The groups are shells around one centre, one inside the other: the same stretched ball of 6 dimensions in 7 sizes.
In the rows, zero is written as 128.
Some rows, each with its group after it:
[120 141 143 134 110 131 109 133  91 122 123 119 122 123] -> leni
[113 122 127  50 121 152 137 185 165 163 119 196 156 139] -> Voze
[114 134 165  87 102 132 106 154 124 135 146 198 119 116] -> laro
[127 140 149 151 105 122 108 113  89 109 132 118 110 118] -> Voze
[114 140 153  77 104 145 107 164 122 143 131 188 122 122] -> dozop
[142 103 102 125 146 139 148 137 144 135 114 137 162 136] -> Voze
[107 145 141  89 128 128 140 191 146 164 149 192 138 126] -> dozop
[161 137  98 195 129 124 159  88 127 104 121  79 104 129] -> noti
[174  69  78 134 141 154 152  83 159 104  86 113 164 144] -> Rafo
[ 95 176 165 115  97 126 102 169  82 141 139 137 105 119] -> Rafo
[ 88 183 154  88 108 127 130 205 122 169 147 168 114 126] -> leni
[137 143 128 150 128 142 110 136  83 126 122 123 119 117] -> noti
[113 167 150 113 110 122 136 169 133 149 155 175 101 119] -> noti
[100 154 144  65 112 153 111 197 115 163 122 176 135 129] -> Rafo
[ 84 170 142  42 114 144 139 232 151 189 134 196 138 138] -> zifu
[123 130 122 102 118 152 119 150 113 136 104 129 142 135] -> leni
[173  63 117 133 120 154 102  61 118  82  97 136 146 124] -> zifu
[127 125 114  92 120 139 156 151 170 144 119 155 140 142] -> Rafo
[137 128 141 138 101 128 118 101 116 105 127 131 109 122] -> dozop
[127 115 122  91 133 131 155 161 173 151 136 187 151 134] -> laro
[ 97 143 156  44 102 149 109 193 134 160 128 202 136 129] -> dozop
[145  94 123  76 115 159 121 127 153 125 109 186 144 131] -> noti
[149 156 132 225 130 105 128  96  74 102 150  87  89 106] -> zifu
[153  93 105 106 134 152 139 124 154 126 109 161 151 134] -> Voze
[ 85 165 169  70  94 124 117 190 128 158 147 184 119 126] -> zifu
[136 153 138 173 131 117 127 134  97 126 152 136 104 109] -> laro
[146 161 134 202 124 113 129 108  86 110 149 106  85 108] -> zifu
[138 163 130 190 115 117 132 109  91 110 135  87  89 118] -> Voze
[112 175 140 158 107 112 134 139 100 128 137  95  99 126] -> dozop
[148 142 140 183 108 110 131  86 112  97 147 118  86 113] -> noti
[ 80 184 160  91 112 118 131 213 120 174 155 171 120 125] -> Voze
[124 169 118 161 127 121 151 150 115 139 132 100 110 129] -> leni
[176  74 105 133 132 160 115  81 126  97 100 145 144 124] -> noti
[116 134 108 114 138 126 164 168 153 154 121 126 157 144] -> Rafo
[144  95 102 116 124 152 129 109 128 114  87 104 160 144] -> laro
[121 160 160 148  97 127  94 124  71 113 136 123  93 111] -> laro
[114 164 126 114 124 137 140 178 123 155 129 140 122 130] -> Voze
[132 148 134 145 109 121 138 121 128 120 137 130 102 124] -> dozop
[124 152 153 146 102 134  91 124  66 113 126 115 103 114] -> zifu
[104 140 133  39 117 157 131 206 156 173 121 203 147 137] -> noti
[143 106 129 106 103 148 115 103 130 108 107 143 128 131] -> laro
[ 82 198 139  92 117 125 152 224 133 184 144 149 118 135] -> zifu
[ 99 165 134  86 115 131 148 193 146 166 135 160 127 136] -> leni
[142 125 112 150 137 139 130 129 106 125 115 113 138 127] -> leni
[157 119 115 196 125 128 120  74  83  88 112  69 118 122] -> dozop
[124 123 129  83 118 139 140 158 160 145 128 181 139 133] -> leni
[133 125 140 150 108 129 106 101  88 102 118 105 122 123] -> laro
[178  81  81 178 151 131 164  75 152 100 109 101 152 135] -> Rafo
[107 154 131 107 138 125 148 196 136 169 145 167 140 129] -> Rafo

New rows, each followed by its group:
[151 121  84 188 143 125 163 100 122 112 103  53 143 141] -> noti
[190  95  77 226 137 126 159  31 125  71 100  42 121 133] -> noti
[154 130 139 177 104 126 110  74  94  87 131 113  90 112] -> zifu
[ 90 192 163  97 104 122 128 202 119 166 160 179  97 119] -> noti
[122 118 100 101 139 146 148 162 139 149  99 117 172 148] -> noti
[140 127 105 123 138 137 159 148 157 143 126 150 137 134] -> Rafo
[126 108 137  88 122 133 132 149 155 139 136 192 148 128] -> Rafo
[118 146 119  97 119 148 135 167 129 149 112 137 134 137] -> Voze
[145 131 130 160 119 138 108 108  84 108 119 111 114 117] -> leni
[185  74  96 187 134 138 131  42 119  74 101  90 137 127] -> Voze
[127 114 125  80 120 161 111 153 121 138 103 158 151 133] -> Voze
[132 109 123  88 138 141 141 163 160 150 133 197 154 129] -> zifu
[ 71 186 156  46 110 138 130 244 134 193 143 194 131 133] -> laro
[173 100  82 212 156 117 168  75 132  99 118  73 141 131] -> noti
[107 139 171  91 108 125 105 166 116 142 155 201 123 113] -> noti
[ 97 123 139  27 127 157 121 218 148 179 121 216 172 136] -> noti
[ 86 140 157  26 104 150 111 210 140 171 126 208 151 135] -> Rafo
[182  95  90 190 134 138 143  56 124  84 104  85 125 128] -> dozop
[100 124 156  29  95 155 103 179 141 152 118 207 146 134] -> noti
[137 172 141 190 116 113 128 119  90 116 152 113  78 109] -> noti
[145 104 120  97 118 153 124 123 142 123 109 161 139 131] -> Voze
[166 111 119 172 115 130 129  69 122  88 122 116 106 120] -> laro
[120 127 151  70  98 157  95 150 115 132 117 182 126 124] -> noti
[106 164 148 145 106 116 120 143  90 128 133 102 112 125] -> zifu
[142 149 124 195 137 114 137 120  94 119 143 102 110 115] -> dozop
[166 116 101 187 141 137 134  92 102 104 114  94 125 122] -> Rafo
[133 104 134 109 103 145 105 106 112 107 102 126 140 132] -> noti
[100 167 169  90  94 125 115 173 122 147 153 186 101 118] -> noti
[108 161 120 130 132 122 154 177 126 157 130 117 136 136] -> leni
[153 128 114 155 136 138 135 123 119 123 128 136 120 120] -> zifu
[119 127 125  86 140 141 140 187 147 164 134 189 155 130] -> zifu
[132  72 124  44 123 162 118 147 162 138 102 201 181 139] -> noti
[160  89  90 133 144 150 144 109 141 118  98 122 159 137] -> leni
[136 102 112  90 136 154 132 152 143 142 109 165 163 135] -> leni
[110 132 132 113 125 122 139 159 132 144 130 137 150 135] -> noti
[124 126 147  88 103 152  97 141 108 127 117 166 127 123] -> dozop
[126 105 126  62 115 166 108 152 129 137  96 167 157 137] -> Rafo
[143 120 107 139 137 126 163 130 158 132 130 140 137 133] -> leni
[110 119 132  84 121 127 144 163 158 148 129 165 157 139] -> noti
[ 91 185 141 129 130 118 137 204  99 169 146 130 125 126] -> noti
[123 143 143 147 122 132 101 140  72 125 128 120 124 116] -> noti
[135 158 144 175 103 125 107 104  74 103 131  97  87 114] -> laro
